The groups are shells around one centre, one inside the other: the same stretched ball of 2 dimensions in 9 sizes.
In the rows, 128 means zero.
Known rows, each followed by its group:
[157 153 160 193 132  66 125 139  53  84 129 170 124  85 135 154 137 175
 112 100  90] -> R
[154 138 102 141 115 133 159 140 120 150  96 154 122 106 167 131 125 115
 106 114 110] -> T
[157 157 173 205 135  51 118 139  39  69 136 175 125  81 129 159 140 188
 114  98  86] -> Q
[154 140 107 146 117 127 155 141 115 144  99 158 121 103 165 135 126 121
 107 113 108] -> T
[157 154 164 197 133  60 123 138  48  80 133 169 125  85 131 153 138 179
 112  99  90] -> L
[155 150 142 177 127  88 136 143  76 104 117 171 122  90 148 150 133 157
 111 105  95] -> K
[158 120  56 101 102 174 183 123 158 203  84 109 127 130 170  93 118  68
  92 120 136] -> Q
[160 124  79 122 108 146 171 118 129 179 100 107 130 125 154  96 123  91
  92 113 131] -> B
[160 149 158 192 131  62 126 128  47  88 136 149 129  91 123 140 138 173
 106  98  98] -> U
[154 133  82 123 110 154 170 138 141 173  87 144 121 114 175 120 121  95
 102 118 118] -> N
[155 158 170 201 135  59 120 146  48  73 130 185 122  79 138 165 138 185
 116 100  83] -> P
[162 124  84 127 109 138 167 114 119 173 106 102 132 124 146  94 124  96
  91 111 131] -> L
[154 150 137 171 126  96 139 146  85 110 111 175 120  91 155 152 132 151
 112 108  95] -> U
[153 144 116 153 120 119 151 146 109 133 100 169 119  98 166 143 127 130
 110 112 102] -> N
[154 147 130 166 123 101 143 142  90 118 110 167 122  94 154 145 131 144
 110 108  99] -> K
[154 149 136 171 125  96 139 143  84 111 113 170 122  92 153 148 132 150
 111 107  97] -> R
[161 136 119 157 119 102 148 120  85 133 121 123 131 109 135 115 131 132
  98 105 116] -> B
[162 119  71 115 105 151 175 111 132 188 101  92 133 131 149  85 122  83
  88 113 138] -> P

New rows, each followed by its group:
[153 154 151 184 130  81 131 148  71  94 117 183 120  84 150 160 134 166
 115 105  89] -> P
[153 146 125 161 122 109 146 146  99 123 105 171 120  95 161 147 129 139
 111 110  99] -> Q
[153 154 148 182 129  84 132 148  74  97 116 183 120  85 152 159 134 163
 115 105  90] -> P
[153 155 151 184 130  81 131 149  71  93 117 185 120  84 151 161 134 166
 115 105  88] -> N
[163 124  90 133 110 129 163 110 109 166 113  96 134 124 138  92 126 103
  90 108 131] -> N
[153 153 144 178 128  89 135 149  79 101 113 183 119  86 155 158 133 159
 115 107  90] -> N
[156 155 163 195 132  64 124 141  52  81 130 173 124  84 136 156 137 178
 113 100  89] -> L
[162 141 140 177 125  77 136 120  60 109 133 129 132 102 123 123 135 154
 100  99 109] -> P
[159 152 163 196 132  59 123 132  45  81 136 159 127  88 126 147 138 178
 109  98  93] -> T
[154 141 110 148 118 123 154 141 111 141 100 159 121 102 163 135 127 124
 107 112 107] -> L
[162 142 143 179 126  74 134 121  57 105 134 131 132 100 123 125 136 157
 101  99 107] -> P
[155 130  81 123 109 152 170 133 138 175  90 135 124 116 169 114 122  94
 100 117 121] -> L
[161 145 149 184 128  70 131 124  54  99 134 139 131  97 124 132 136 163
 103  99 103] -> U
[161 137 123 161 120  98 145 121  81 129 122 125 131 107 134 117 132 136
  99 104 114] -> B
[153 137  96 136 114 139 161 141 127 156  93 155 121 107 171 130 124 110
 105 115 112] -> P
[156 124  64 108 104 168 179 129 153 194  84 123 125 124 173 103 119  77
  96 119 130] -> Q
[154 149 135 170 125  97 140 145  86 112 111 173 121  91 155 150 131 149
 112 108  96] -> T
[159 146 148 183 128  74 132 129  59  99 130 148 128  95 130 137 135 162
 106 100 100] -> B
[154 145 124 160 122 109 146 143  97 125 107 165 121  97 158 142 129 138
 109 109 101] -> R
[158 154 169 201 134  54 120 135  41  75 137 166 126  84 127 153 139 184
 111  97  90] -> U
[162 123  81 125 108 140 169 113 122 176 105  99 132 126 147  92 124  93
  90 111 133] -> T
[156 121  55 100 102 177 184 126 162 205  81 115 126 129 175  96 117  67
  94 121 134] -> N
[155 134  94 134 113 139 163 135 126 160  95 143 123 111 166 122 124 107
 102 115 116] -> K
[163 123  83 126 108 138 168 111 118 175 108  95 134 127 143  89 124  95
  89 110 134] -> P
[161 143 141 177 125  80 135 125  64 107 129 139 130  99 129 130 135 155
 103 101 105] -> K
[163 127  96 137 112 124 161 113 106 160 113 103 133 121 139  97 127 108
  92 108 128] -> U
[161 121  70 114 105 154 175 114 136 189  98  98 131 129 154  89 121  82
  90 114 136] -> T
[154 133  85 126 110 149 168 137 136 169  90 143 122 113 171 120 122  98
 102 117 118] -> U
[157 125  70 113 106 161 176 128 146 188  88 122 126 123 169 104 120  82
  96 118 128] -> L
[153 146 125 161 122 108 145 144  97 123 106 169 121  95 159 145 129 139
 110 110 100] -> T
[159 120  61 106 103 167 180 120 150 199  89 106 128 130 165  92 119  73
  91 118 136] -> T
[160 116  50  97  99 177 187 115 159 211  86  93 130 136 165  81 117  62
  88 119 142] -> N
[154 136  96 136 114 137 162 138 125 157  95 149 122 109 167 126 124 109
 104 115 113] -> L
[161 148 160 194 131  58 125 126  42  85 139 145 131  92 120 138 138 175
 105  97  98] -> N
[160 122  73 117 106 152 174 117 134 185  98 103 131 127 155  92 122  85
  91 114 134] -> R
[153 142 110 148 118 125 154 144 114 140  98 164 120 101 167 139 126 124
 108 113 105] -> P
[161 125  85 127 110 139 167 117 121 172 104 107 131 123 149  98 124  97
  93 111 129] -> B
[154 144 119 156 120 114 149 142 102 131 105 163 121  99 160 140 128 133
 108 110 103] -> R
[155 142 116 153 119 116 151 140 104 134 104 158 122 101 159 136 128 130
 107 111 106] -> B
[154 142 112 150 118 122 153 142 110 138 101 161 121 101 164 138 127 126
 108 112 105] -> T
[159 117  52  98 100 176 185 117 158 209  86  98 129 134 167  85 117  64
  89 119 140] -> P
[160 122  69 113 105 157 176 118 140 190  95 105 130 128 159  93 121  81
  91 115 134] -> R
